The first 8 rows are patterns. Each new row is the sum of 2 different patterns, raised or lowered, with some noise. Before adding, each is slid sideways (what falls off one end comes back at the other) and multiplied by a number that may be negative. Names go in the order of the patterns.
In the rows, zero is written as 128.
Some rows, each with the names of its patterns after it:
[132 115 136  82 116 112 120 143  92 140 117  74 163 151 111 136 149  95
 113 121 115 138 144 130  92 146 134 137 168 174 126 122 105 115 115 128
 158 174 128] | k125
[113 110 164 106 139 132 141 118 137 113 108 137 156 140 108 140  92 117
 132 115 147 112 129 124 123  84 131 138 134 115 142 119 158 134 117 100
 130 112 113] | k879
[137 148 132 108  83 137 148  99  88 122 122  97  83 148 134 109 137  86
 124 118 135 154 154 141 100 141 137 135 134 125 134 142 118 100  98 139
 136 135 139] | k72
[170 156 154 111 155  91 128 129  91 158  99 139 185 147 155 129 116 109
 124  88 153 136 148 121 121 141  94  99 159 129 102 163 105 137 152 128
 118 125 143] | k192
[128 155  69 144 106 134  98 108 101 111 130 128 120 146 120 133 152 136
 127 132  99 124 131 130 150 145  93 134 121 136 150 103 105 151 113 133
 115  78 151] | k249
[147 133 128 110 120 123 107 137 147 147 141 146 123 160 164 132 111 122
 136 141 126 117 104 150 165 117 125 123 121 135 124 142 122 107 135 119
 124 150 139] | k362
[ 78 106 132 139 127 131 132 151 133 122 116 111 119 107 127 102 131 115
 157 119  83 127 181 144 116 125 141 109 130 132 145 113 176 144 114 129
 128 122 135] | k946
[109 116 128 125 147 160 134 119 136 122  83 101 111 118 185  93  87 110
 117 103 126 185 113 127 132 102  97 171 127 122 109 124 136 119 101 129
 126 119 128] | k964

New rows, each followed by the names of its patterns:
[132 125 100 104 111 107 125 104 131 122 114 116  87 139 114  93 112 108
 123 119 114  99 132 115  97  90 118 121  95 112 135 102 104 133  87 127
 109 112 125] | k72 k192
[174 135  93 117 113 138 151 162 149 189 127 142 120 162 165 133 170 163
 123 147 161 105 155 145 136 135 147 144 122 112 115 128 153 112 179 139
 138 186 123] | k192 k362
[130 124 120 100 125 127 137 120 131 124 105 103 144 105 107 154 110 127
 152 123 131 126 134 142 146 136 109 139  96 139 115 105 148 109 127 171
 131 137 130] | k879 k192
[103 106  94 104 115 142  56 100  92  60  61  96 110 130 104  94  77  78
  58 106 101 117 107 145  96  82 114  91 110  59 105 148  37  40 130  95
  64 139  81] | k125 k72
[168 153 162 203 172 168 184 167 189 170 137 182 166 173 205 123 183 163
 213 143 181 153 199 183 199 173 141 167 161 144 191 168 154 159 163 145
 184 166 145] | k249 k362
[110  84 149  82 132 168 134 150 101 113  92 108  69 139 116 134 116  98
 110  79  95 136 127  93 140  95 113 139 111 103 112 146 145 134 135 106
 131  79 104] | k879 k192
[144 148 154 136 144 118 144 195 140 151 148 121 169 171 144 172 155 160
 152 143 144 165 165 163  94 156 162 165 181 188 154 164 140 140 134 146
 176 176 154] | k125 k946
[142 155 167 137  96 132 133 125 133 116 120 140 129 104 101 135 137 141
 151 122 134 141 118  90 140 150 105  87 130 132 101  96 152 133 105 130
  88 124 132] | k72 k362
[ 99 143 101  52 127 144 127 133  78  99  96 102  93 135 106 156 127  84
  93 101 120  96  53  74  78  77 103 111 119 132 118  95  70  55  94  81
 119  75 143] | k125 k946
[169 144 115 133 119 146 151 152 149 128 147 124 142 152 146 149 171 145
 127 175 168 174 160 145 132 152 135 108 130 168 171 167 172 149 191 184
 134 102 145] | k72 k362
[119 137 121 149 120 142 172 143 141 112 130 126 114  94 143 132 127 107
 135 139 106 121 129 129 111 158 131 143 147 118 135 136 142 154 145 143
 130 143  98] | k72 k192
[110 123  87  47 100 115 102  71  86 114  58 105  92  76 101 153  97  87
 105  68  82  97  45  77 107 105  75 112 102 121 120 118  81  76  67  71
  87  73 112] | k125 k946
[131 117 109 116 104  79 106 100 105 110  83  88  92 107 121 105  89 126
 105 129 101  82 110 109 117 133 119 121  91 128 111 107 116 102 108  89
  98 127 115] | k192 k362
[181 144 173 164 147 168 163 154 161 139 150 159 177 158 183 161 150 180
 144 171 160 142 160 152 170 168 186 184 188 139 156 158 174 167 156 170
 187 163 160] | k192 k362
[ 88  58  89  71  90 112 113 119 153  89  91  98 100  68  71 103 110 128
  71  86  65 103  74  82 148  99 101  96  57  58 121 113  84 105  97 108
 117  60 117] | k192 k964
[155 130 124 113 114 115 114 145 156 111 130 120 136  99 124 110 129 151
  97 125 110  88 154 144 108 117 147 112 105 114 112 125 142 126 103 137
 120 134 150] | k125 k362
[ 91 115  72 130 138 100  99 134  99  75 104  72 113 118 136  44 113  96
 118  87  87  92 111 106 105 107 113 111 114 122 116  96  92  83 104 100
 109 146 129] | k249 k964
[102 176 157 133 156 166 173 146 112 118 116 159 109 185 130 152 178 150
 173 108 103 174 139 141 161 180 144 191 135 158 122 199 172 132 186 178
 120 156 140] | k192 k946
[136 129 171 144 190 162 179 192 151 184 152 146 149 153 187 155 162 175
 183 145 169 155 171 171 153 175 176 160 156 174 143 161 138 151 162 173
 172 156 138] | k125 k192
[154 140 169 159 156 162 132 141 131 127 127 157 192 128 131 133 132 132
 158 172 133 144 130 116 129 174 156 151 145 142 138 122 132 146 150 136
 166 143 148] | k125 k964
[148 167 113 162 157 152 141 189 138 218 170 159 154 171 160 149 132 155
 147 166 169 156 166 151 177 168 169 126 163 187 142 120 133 166 151 128
 186 160 136] | k249 k946
[100 127 129  77 108 110  66 127 110 101  91 113  84  86  76  78 101 102
  84 130 101  76 127  84 131  87  67  86 103 103 108 102 107 116  77  89
  78 128  95] | k879 k192
[123 148 171 150 155 151 131 141 137 129 137 147 165 135 111 137 130 127
 146 148 121 148 123 145 126 134 137 140 145 159 142 168 140 143 119 138
 138 120 143] | k192 k946
[116 115  94  91 116 112  98  95  83  90 119  95 146 136 118 122 109 121
  70  60  87  92 156  88  87 105 125  79 109 150 103 111 113 103 100 135
 106 119  78] | k192 k964
[111 154 124  66 113 135  69 118 123  99 106 131  99 104  77  98 112 144
 105 131 125 122 150  97 136 106  75  97  79 100 133 140 126 157 101 121
 101 113 100] | k72 k192
[102 126 168 157 150 121 117  79 132 107 147 127 146 117  78 134  92  93
 158 140  77 147 104 139 141 116 121 133 129 150 150 140 118 143  91 117
 111  74 135] | k192 k964
[158 106 111 106 110 123 110 126 155 161 126 120 163 162 137 120 156 171
 107 131 155 100 169 127 143 131  95  96 126 147 120 112  95 138 132 139
  86 145 142] | k72 k249
[126 127 140 143 127 115 101 147 151 130 135 135 142 140 116 118 135 128
 120 105 125 140 126 118 143 134 111 131 107 114 132 147 152 153 147 114
 156 155 135] | k72 k362
[129 137 125 102 135 131 134 133 128 137 128 146 139 157 142 120 144 159
 138 133 130 148 134 137 102 117 144 154 141 148 145 154 145 103 122 135
 149 111 114] | k879 k72
[119 114 184 114 139 146 149  96 162 149 122 132 102 144  80 182 190 148
 143 137 129 109 106  94 161 130 155 114 120 142  99 127 191 139 103 177
 105 101 130] | k192 k964
[ 81 136 124 106  99 126  95 131 116 113  90 131 103  94 101  99 132 104
  91  95 119 109 113 103 104 130 130 118  89 109  84  91 107  92 121  94
 125 104  85] | k879 k946
[124 103 132 128 128 100 123 116 119 106  99  88 133 132 114 108 113 137
 110 117  92 121 131  87  92 110 112  98 108 124 111 101 130  78 115  91
 113 141 147] | k879 k72
[180 155 149 143 133 159 139 140 184 113 154 153 111 131 199 170 149 158
 151 124 148 172 150 134 173 129 110 149 153 162 162 125 136 128 122 145
 148 158 157] | k125 k946
[127 104  74 123 131 152  62 112  85 116  93  92  82  78 123 129  90 123
  97 109 130 115 119 106  72 105 106 104 143 131  88 114 105 102 121  84
  73 130 104] | k249 k362
[189 174 165 146 134 139 125 186 153 164 148 155 166 134 136 182 174 162
 169 140 159 169 154 138 154 178 207 170 162 163 197 138 162 179 164 162
 143 175 188] | k72 k192
[158 135  88 132 124 173 145 210 148 144 170 114 163 139 107 155 122 149
 152 170 123 175 115 136 137 133 161 129 151 193 129 138 174 128 151 128
 122 140 163] | k125 k192
[ 56 121 113  85  94 116  61  72  86  85  95 122 103  61 102  82  90 146
 126  98  84  65  95  96  81 126 134 101 127  70 100  42 117  72 102 104
  82 116  96] | k125 k249
[132 122  69 127  95  53  93 111 105 120 123 103 129 108 106  95 108 117
 100 136 121  85 110 130  84 120  99  91 110 125 125 102  74  90  85 108
  75 134 104] | k192 k964
[119  98 139 114 119 141 204 147 161 160 106 124 191 144 148 120 145 159
 131 105 127 152 141 150 132 140 160 143 153 147 153 148 137 121 100 119
 113 111 208] | k72 k964
[155 149 198 178 144 152 166 143 163 136 166 162 164 160 165 166 180 174
 145 172 152 141 146 160 145 172 179 163 146 160 168 167 198 164 148 163
 155 178 158] | k879 k362
[136 157 165 153 164 167 148 165 126 150 152 121 169 132 154 187 167 159
 146 133 125 140 125 162 157 176 152 147 156  99 140 181 155 136 178 133
 126 171 151] | k192 k964
[120 133 135 118  99 104 140 140 144 142 145 138 143 113 108 119 143 132
  99  89 111 118 102 132 141 114 131  93 133  92 126 155 143 136 110 127
 163 143 130] | k72 k946
[103  84  88  91 112 128 139  97  92 134 147 102  94 134 142  95 101 119
 100 131 109 125 100  88  88  87 123  93  95 102 108 112 105 104 111 117
 122  93  93] | k72 k362
[126 104 121 156 105 112 130 104 158 125 138  94  75  95 108 144 110 106
 109 102 122 118 101 129 140 126 102  97 112 107 119  98 112 144 158  99
  89 140 140] | k72 k362
[125 139 110 105 133  79  47 124 167 157 126 133 130  84  80 124 132 125
 143 181 126 134 133 101 163  78 119 175 103 100 143 119 123 159 133 119
 122 111  93] | k125 k946
[172 127 176 137 101 177 170 135 164 155 108 139 160 149 159 168 159 129
 184 149 145 193 197 151 157 133 143 139 159 195 190 158 160 131 154 104
 141 138 154] | k125 k362
[162 154 109 143 154 188 182 141 161 158 151 121 150 139 156 166 127 162
 129  89 163 172 134 161 201 147 155 157  95 180 192 162 132 184 157 115
 188 184 144] | k125 k964
[102 131 113 157 121 129 123 149 145 160 164 135 124 140 118 105 112 108
 120 174 104 118 123 123 114 120 162 143 126 136 109  95 175 147 111 124
 127 147 151] | k249 k964
[126 145 114 127 179 156 151 155 143 170 128 155 146 167 145 189 147 132
 149 160 125 155 101 120 151 174 138 164 186 174 168 118 124 154 163 144
 157 151 160] | k879 k964
[142  84  89 120  89 154 105 105  88  65  73  77 126  72  91  85 106  95
  74  81 135 133 116  86  96  83  88  91  90  87 137 150  89  83 125 134
 109  83 115] | k72 k946
[152 142 180 155 165 154 147 170 131 161 187 122 143 164 151 135 173 150
 150 157 132 139 160 184 140 152 140 135 138 150 146 161 163 164 150 120
 102 160 161] | k125 k362
[127 117 112 132  90 109 129  99 134 102  93 100 121 110 118 156 109 108
 117 115  94 138 110 100  91 120 124 122 103 123 117 103  96 104 112 121
 109 147 137] | k125 k964
[ 74  75  87  96 103 107  86 109 152 149  99  77  73 137 141 123 106 130
  96  73 137  99 114 126 108  66  87 104 120 126 106 120 144  95  86  95
  93 101 119] | k362 k964
[ 93 102 111  90 128  96 113 121  94  92  90  75  97  98 119 107  86 114
  93 114 112 118  87 105 138  86  53  83  92 107 102 129 108 114  80 138
  88  90  95] | k362 k946
[110 102 157 139 121 139  88 103 124 132 154 141 158 119 145 136 125 150
 119 138 164 101 101 121 137 122 152 144 132 149 131 111 101 154 135 102
  94 105 103] | k125 k72
[113 128 136 116 131 154 189 134 116 154 159 137 122 160 153 118 123 167
 120 135 135 178 140 103 113 135 144 126 131 140 118 169 143 112 143 158
 155 133  95] | k72 k946
[143 145 123 167 117 105 151 137 143 147 116 117  92 149 160 134 147 143
 127 127  97  92 140 165 114 105 142 124  96  77 136 116 127 109  63 125
 140 144 146] | k72 k362
[116  67  84  90  86  90  79  91 135 122 102 101  87 121 118  81  75  96
 105 113 101  95  74 123 113  92  73  95 116 102  56  90  95  80  87  94
  88 108  89] | k362 k946
[117 162  80  98 117  98 104 116 173 132 104 120  84 124 144 131 114 119
 125 138 121  96 120 121 100 127  99  96 110 116 129 161 122 110 128 103
  73 113 101] | k249 k964
[ 99  49 113  73 120  79  89  67  71  84  89 102  99  84  93 103  99  91
  90  78 104 109  89 106 102  65  89  81  95 120  98  75  98  99 120  85
  66 124 116] | k72 k249
[ 97 146 142 142 114 143 152 100  81 135 119 161 113 138 109 123 103 106
 125 112 102 102 100 108 142  88 133 149 159 101 122 103  96 125 125 125
 123 164  88] | k879 k72
[106 110 108 156 116 118 122 121 114 128  98 112 136 134 132 115 121  95
 103 114 108 142 107 115  96 107  68 130 121 140 110 133 124 135 136 111
  70 113  98] | k879 k192
[133  90 118  79 109 114 121  79  78 118 150 133 121  89 138  97 134  93
  61 139  99 127 151 118 129 101 110 119 103  97 133 100 119  94 105 119
 108 100 134] | k192 k362
[134 123 151 115 120 116 130  93 138 111 120 135 119 105 106 113  95 131
 136 101 148 110 127 133 108 138 147  89 107 100 125 121 137 103 137 117
 133 111 134] | k879 k192
[ 95  75 112 119 122  88  90 127  81 109  92 107 112 155  87  75 134 159
 121  92 139 114  80 103 115 115 123 111 110  97  49  89 102 132  85 110
  92 125 112] | k879 k72
[138 182 163 138 189 122 162 192 134 157 188 163 128 190 173 168 176 149
 151 165 178 127 131 159 134 127 166 170 188 168 156 132 140 138 142 130
 167 147 173] | k125 k72
[ 66 112  89  88  97  96 105 116 152  94  33  98 182 116 134 116 115 107
  92 129 127  99 155 173  96 100 102 115 100  70  62 113 131 133 111 129
 146 128 123] | k879 k946
[ 81  87 134  84 117 100  78 118 137 143  53 123  90 117  85  68  75  99
 116 110 103 125 111 120 123 108 101 104  76 104  97 111 116 138  74  85
  99 152 138] | k249 k946
[129 131 146 175 138 115 179 145 138 120 175 132 150 183 132 148 170 160
 217 193 166 112 179 159 159 158 143 201 161 165 140 144 168 176 156 157
 181 209 179] | k879 k72
[182 144 156 146 154 131  95 117 153 162 109 176 103 121 136 120 143 119
 136 170 154 159 112 149 104 155 151  92 152  98 135 177 135 154 150 151
 110 114 115] | k72 k192
